There are 3 ways to turn a row about zero (a turn may also mirror it). The second row of each pair is the first, turned, with some noise. The first 30 pairs use one turn. New pairs use 3 turns, one after the other, and a turn may come again.
(in the rows, 128 means zero)
Known pairs, each followed by its turns in order:
[118 112  90 126 128 166 131  77 122]
[136 174 130 129 173 129 119 105 162]
(1)

[121 130  99 170 125 162  95 110 104]
[169 148 138 145 142 151 107 141 173]
(1)

[ 95 164 116  81 173 102 136 138 174]
[101 157 177 111 130 108  85 184 106]
(2)

[110  92 117 100  81 125 129  77 128]
[146 109 130 130  82  79 166 113 103]
(2)

[131 149 175 112  82 143 174 126 137]
[140 107 126 135  52 135 117 106 143]
(0)

[162 149 152 125 157 174 148  96 102]
[ 72 110 110 126 157 140 170 134 139]
(2)

[ 82 159 159  77 109 116 109  82 108]
[138 114  78 164 173  96 177 102 118]
(1)

[128 102 145 173 144  97 160 103 144]
[124 144 118  89 146 176 126 143  98]
(1)

[140 110 119 144 110 148 130 147 151]
[149 128 119 107 129 137  93 132 132]
(0)

[ 90 112 129  96 143 103 150 156 128]
[ 98 118 124 112 106 129 181 105 128]
(1)

[ 89 163  94 113 139 117  94 157 170]
[139 131  67 154 172 143 130 103 114]
(0)

[169 147  95 109 106 103 163 114 146]
[135 110 126  56  99 133 139 149 126]
(2)

[111 149 110  92 167 154 127 147 173]
[148 116  80 183 147 115 111 145 100]
(0)

[111  88 156 145  98 156 146 176 120]
[124  69 145  93 116 157 108 102 147]
(1)

[ 92  97 166  97  85 160 154 161 148]
[108 137  76 156  93  92  88 111  86]
(2)

[176  82 169 148 175 165  83 100 143]
[175 163 109 119 101 135  56  86  95]
(1)

[153  77 154 120 133 109 163 169  82]
[152  92 170  69 108 127 146 113  93]
(1)

[174 104 152 144  77  83 176 143 149]
[139 162 120  96  74 149 116 141 196]
(0)

[171 102  90 127 103 163 151 130 149]
[174 123 114  88 115 110 100 155 132]
(0)

[ 89 136 163  83 104 120 123 101 128]
[119 132 126 166  91  92 141 158 107]
(2)

[111 146 123 159 161 177 146 174 148]
[121 100 105 143 136 177  84 155  92]
(0)

[ 84 115 108 156 128 155  94 110 123]
[149 159 146 154 150 113 154  93 115]
(2)

[133  94  83 110 124  79 123 142 123]
[118 145 184 136 120 137 164 120 104]
(1)

[119 164 166 160  81 173 176 114 141]
[113 158  39 118 134 103 153 140 128]
(2)

[146 137 147 128  98 138 160 123  88]
[147  91 138  98 165 107 123 143 129]
(1)

[119 110  97 108 160 126 175  93 120]
[118  85 152  95 159  92 135 128 101]
(2)

[169  86 104  95 117 165 100 148 109]
[153  88 139  95 158  81  97 147 148]
(0)

[177  96 155 110 107 119 131 162  85]
[116  93 157 108 112 116 121 142 196]
(0)

[147 106  82 172 100  91  84 124 158]
[190 153 154  99 104 140 134  88 164]
(2)

[179 134 107 160 119 121 110 143 168]
[187 141 116 109 151 163 128 144 147]
(0)

New pairs, each followed by its turns in order:
[112 169  97  88  86 170 177  97 142]
[ 77 116 126  55 126 134 154 126  70]
(2) (1) (1)

[171 102 124 140 145 134 115 165 141]
[145 130 144 136 175 151 111 162 129]
(0) (0) (0)

[156 175 157  89 131  85 168  84  95]
[101  96 106 129  48 117 138 134 181]
(1) (1) (0)

[118 177  99 104  86 172 112  97 103]
[111  87 181 127 160 144 163  82 152]
(2) (0) (1)

[ 80 122  99  94  81 106  77 135 128]
[124 148 135 150  96  67 114  88 180]
(1) (1) (1)

[147 157 105 168 112 108 130  86 177]
[101  84  86 128 119  83  97 135  95]
(0) (2) (0)

[141 107 105 162 180 111 152 132  87]
[144 133 130 172 184  78 133 141 129]
(2) (1) (1)

[ 84 156 158 150 151  91 159 168 108]
[153 155  67 136  72 155 141 122 142]
(2) (1) (2)

[ 93 121 110 164 109 172 113 133  90]
[168 104 138 159 137  89 112 159 162]
(0) (0) (2)

[145  95  81 160  96 135  93  89 175]
[112 165 187 180 111 140  89 154 149]
(1) (1) (1)

[179 152  90 143 156 160  77  82 122]
[ 55 155  73 125 165 118 158 120 134]
(2) (2) (0)

[139 145 173  78 176  92 146 158 130]
[126 122 142 128 185 175  73 101 152]
(2) (1) (1)

[110 146 154 172  84 145 142 157 122]
[136 159 179 131 134 123 155  92 102]
(1) (2) (0)

[110  83  98  80  87  80  86 142 162]
[135  98 106 126 109 127 162 217 174]
(0) (1) (1)

[141 154 142 166  81 123 150 116 163]
[124 136 181 174 172 127 115 114 137]
(1) (0) (2)

[ 97 145 115 175  88 109  82  94  84]
[169  90 115 136 162 108 136  66 161]
(1) (1) (0)

[176 121  93 106 143  78 117  99 145]
[106 128 204  96  95 127 125 133 113]
(1) (1) (1)

[151 111 121 171 159  80  91 165 117]
[142 125  66 162  96 138 172 132 150]
(0) (2) (1)

[110  97 174  79 172  92 174 124 102]
[116 140  94  69 117  90 190 135  78]
(1) (1) (1)

[ 90 133 162  89 158 136  91  94 176]
[166 152  97 163 118 136 100 197 131]
(0) (2) (0)

[103 136 161  78 167 171 169  83 163]
[132 114 127 149 134 208 106 114 192]
(2) (2) (2)

[ 83 124 159 152  91 122 143 162 108]
[126  76 116 142  98 119  89 153 114]
(2) (1) (1)

[179 110 136 131 167  88 104 123 151]
[140 158 138 128 117 152 174 127 186]
(2) (0) (2)

[148 175 150  85  80 123 173  92 110]
[137  80 173  77 164  82 154 131 145]
(2) (2) (0)

[135  82 151 133  77 164 158 138 105]
[104 167 182  99 131 137 133 143  94]
(0) (1) (0)

[174 162 130  86  90 110 116 100 100]
[119 115  94 177 111 166  84 115  96]
(1) (0) (0)

[112  78  97 117 116 147  98 157  80]
[126 154  87 128 108 169 157 182 120]
(0) (0) (1)

[117 103  96 108 151 111 161 169  97]
[140 161 128 105 124 138 195  90 124]
(1) (1) (1)

[105 105 104 149 143  83 118 124 106]
[133 101 137 154  99 174 155 136 122]
(2) (1) (2)

[156 176 167  78 119 120 101 128 180]
[143 192 149 153 187 136 111 102 154]
(2) (0) (1)

[155  98 172 177 153 145 179 117  98]
[126 159 180 190 125 107 158 116 165]
(2) (2) (0)

[160  93 108 116  89 118 154 143 168]
[138  94 148  82 100 102 132 163 159]
(2) (0) (2)

[ 94 178  87 176 150  91  89  82 124]
[119 179 102 151 100  59 138 110 185]
(1) (2) (1)

[111 108  90 113 165 102 166  91 109]
[183 121  78 105 136 128 115  91 109]
(1) (0) (2)

[ 97 159  82  99 104 163 122 143 156]
[ 91 119  84 173 116 111 144 150 166]
(0) (0) (0)

[ 80 106 154 153 178 127 148 147 160]
[185 140 109  93 139 160  88 144 131]
(0) (1) (0)

